There are 2 nested groupings, the coarsest first. Each group lies inside one group of the grouping before and may be the whole of it. The rows also spread widely along 3 directions, which tell nothing about the answers.
In the rows, zero is written as 128.
Some rows, each with its group in each grouping after it:
[138  96 127 156 100 128 108 143 127 165 121 126 101  53 144] | Q_549 Q_398
[114  65 161 205  89 116 116 162 162 150 129 173  90  50 176] | Q_23 Q_847
[152 116 110 125 124 131 126 131  99 127 101  86 112 105 139] | Q_549 Q_929
[136 154 121 129 114 156 137  90  82 132 120  73 149 103 124] | Q_107 Q_629
[158 200 109 118 120 120 152 106  86 106 141 121 155 155 122] | Q_107 Q_981
[154 121 123 126 113 133 125 130 103 134 123  90 101 110 133] | Q_549 Q_508
[142 134 117 154 118 137 147 148 138 106 122  97 111 155 146] | Q_549 Q_989
[107 116 133 188  85 155 116 120 126 166 108 114 105  71 185] | Q_107 Q_418
[133 177 120 157  97 135 144 115 103 122 127 104 118 136 144] | Q_107 Q_507
[136 119 132 139  98 135 135 123 106 106 105  84 127 137 125] | Q_23 Q_74
[152 173 113 142 135  92 140 130 118 117 176 166 159 130 106] | Q_107 Q_629
[167 124 108  88 131 140 114 100  58 131  95  46 135  87 124] | Q_549 Q_929
[133  87 151 164 104 134 120 131 122 137 109 130 113  72 153] | Q_23 Q_847
[145 100 146 140 103 139 124 109  98 127  98  93 122 100 148] | Q_23 Q_847
[133  93 131 162  97 142 116 143 123 153 117 102  89  71 155] | Q_549 Q_508
[120 160 118 177 101 147 160 128 135 112 131 100 126 163 150] | Q_107 Q_629

New rows, each followed by its group in each grouping:
[151 131 115 107 100 136 144 104  82  95 107  72 146 162 101] | Q_23 Q_74
[149  95 136 127 116 124 100 132  95 170 130 117 111  38 132] | Q_549 Q_508
[123 100 144 167  99 136 139 131 123 123 110 104 101 114 154] | Q_23 Q_847
[110 149 141 200  91 117 132 143 150 140 140 156  97  97 177] | Q_107 Q_507
[145 191 112 140 118 126 154 115  96 117 133 117 141 157 137] | Q_107 Q_981
[145 132 103 124 118 144 134 123  90 113  90  51 116 144 139] | Q_549 Q_929
[171 142 100 127 147  78 127 157 124 112 162 157 131 132 118] | Q_549 Q_929
[128 164 126 159  97 139 149 117 100 133 110  98 130 111 156] | Q_107 Q_981
[168 120 112 112 140 113 111 126  95 136 124 110 127  79 126] | Q_549 Q_929
[164 140 123 117 119 133 123 127  90 127 132  90 113 131 116] | Q_549 Q_508
[151 149 111 150 120  99 146 158 138 106 167 144 100 181 120] | Q_549 Q_508
[136 115 130 133  94 143 135 117 101 109 103  77 126 135 125] | Q_23 Q_74
[152 131 117 133 118 126 130 130 106 126 130  91 109 145 128] | Q_549 Q_508
[133 113 133 156  89 126 133 135 126 114 114 110 117 127 136] | Q_23 Q_74
[139 111 135 147  99 152 143 114  95 116  99  78 113 142 147] | Q_23 Q_847
[154 180 105 122 124 128 152 102  89 105 147 101 158 152 106] | Q_107 Q_629
[150 120 124 118 114 149 122 111  82 146 103  62 107  98 134] | Q_549 Q_508
[138 169 117 126  90 177 150  84  55 123  69  30 139 137 149] | Q_107 Q_981
[126 101 140 171  95 133 141 137 134 118 108 115 106 125 149] | Q_23 Q_847
[145 101 124 151 108 121 107 143 133 164 128 141 111  52 134] | Q_549 Q_398
[135 148 119 151 103 148 132 109 107 134 116 100 132 119 154] | Q_107 Q_418
[110  92 137 173  76 148 135 134 126 120  85  76 105 120 158] | Q_23 Q_74
[136 159 131 152 108 132 139 119 107 136 126 126 132  96 159] | Q_107 Q_981
[118 152 126 186 104 122 146 146 148 133 151 145 126 120 148] | Q_107 Q_629
[117 140 121 181  87 154 139 124 128 135 110 106 111 136 181] | Q_107 Q_418
[142 128 109 146  93 152 136 133 114 133 104  74  99 137 132] | Q_549 Q_398
[145 115 127 149 114 118 118 141 122 143 133 113 101  94 139] | Q_549 Q_508
[145 193 108 135 103 126 148 100  93 107 129  89 128 155 128] | Q_107 Q_507
[173 140 110 122 124 113 132 134 106 122 150 117 118 146 107] | Q_549 Q_508
[138 118 111 155  97 135 122 135 125 145 107 104 112 113 132] | Q_549 Q_398
[130 157 107 140  95 167 141  92  93 120  96  61 131 161 156] | Q_107 Q_418
[119 137 139 148  81 171 118  83  73 161  80  54 119  47 165] | Q_107 Q_507
[149 132 109 168 101 102 131 161 147 130 144 148 107 133 129] | Q_549 Q_398
[164 149  98 168 149  49 145 198 178  96 193 205 111 170 122] | Q_549 Q_929
[122 137 132 173 113 115 131 133 129 141 158 152 136  75 141] | Q_107 Q_629
[105  57 160 182  72 154 114 125 121 157  86  92 101  43 171] | Q_23 Q_74
[124 136 132 164 111 133 123 118 113 144 139 116 140  76 142] | Q_107 Q_629
[142 112 122 146 105 130 124 137 117 137 125  99  98 109 138] | Q_549 Q_508
[157 120 110 127 129 116 123 132  99 126 119  99 119  98 138] | Q_549 Q_929
[157 196 105 151 139  77 150 146 132 104 195 188 158 155  98] | Q_107 Q_629
[132 122 135 141 101 154  98  88  87 167 100  93 136  38 164] | Q_107 Q_418
[147 139 126 167 108 101 159 155 144  96 145 150 116 185 138] | Q_23 Q_847
[154 127 106 115  99 150 122 110  93 133  94  59 121 121 123] | Q_549 Q_398
[200 162 116  62 149 107 131  86  51  92 146 118 170 154  70] | Q_23 Q_847
[155 126 124 135 123 111 126 145 120 134 150 135 111 113 127] | Q_549 Q_508
[144 102 132 131 110 137 110 122  94 155 116  84 106  65 136] | Q_549 Q_508
[133  94 144 145  95 156 130 102  91 128  86  72 115  92 154] | Q_23 Q_847
[131 164 135 159 102 119 134 120 112 136 133 129 119  93 150] | Q_107 Q_507
[159 134 117 139 126  88 130 156 130 123 161 149 107 136 120] | Q_549 Q_508
[147 175 113 137 107 133 151 108  92 119 122 112 146 133 139] | Q_107 Q_981
[116 158 109 202  94 122 158 150 161 111 139 132 103 186 172] | Q_107 Q_418
[120 159 127 170  89 146 143 109 114 131 109  91 107 120 167] | Q_107 Q_507
[154 130 124 122 112 136 139 112  90 105 110  87 132 155 123] | Q_23 Q_847
[148 139 102 145  97 130 145 140 125 113 120  85 106 172 124] | Q_549 Q_398
[128 153 141 166 105 121 125 121 108 153 135 136 123  59 155] | Q_107 Q_507
[118 149 135 190  95 118 138 138 134 141 145 147 103  82 162] | Q_107 Q_507
[134 101 132 140  89 150 132 114 102 115  95  72 125 113 138] | Q_23 Q_74
[143 105 127 130 111 149 115 114  93 150 109  65 107  80 138] | Q_549 Q_508
[151 171 107 151 115 137 135 114 108 121 136 109 137 156 139] | Q_107 Q_418
[167 130 127 119 117 126 133 109  91 101 123 100 135 148 116] | Q_23 Q_847
[141 110 109 152 116 133 124 142 123 132 108  99 102  88 158] | Q_549 Q_929
[138 154 121 153 100 145 139 113  97 134 115 106 129 106 149] | Q_107 Q_981
[126  97 144 179  95 133 133 135 133 123 112 114  98 117 155] | Q_23 Q_847
[106  69 155 209  83 140 133 147 157 134  99 128  85  94 184] | Q_23 Q_847
[135 150 124 150  99 142 137 108  90 149 114 105 135  83 154] | Q_107 Q_981
[134 151 118 165 105 125 131 122 131 131 137 137 125 124 160] | Q_107 Q_418
[145 100 144 138 106 149 128 105  87 123  90  74 123 107 140] | Q_23 Q_847
[127 163 129 172  99 114 136 137 122 136 140 143 114  91 151] | Q_107 Q_507
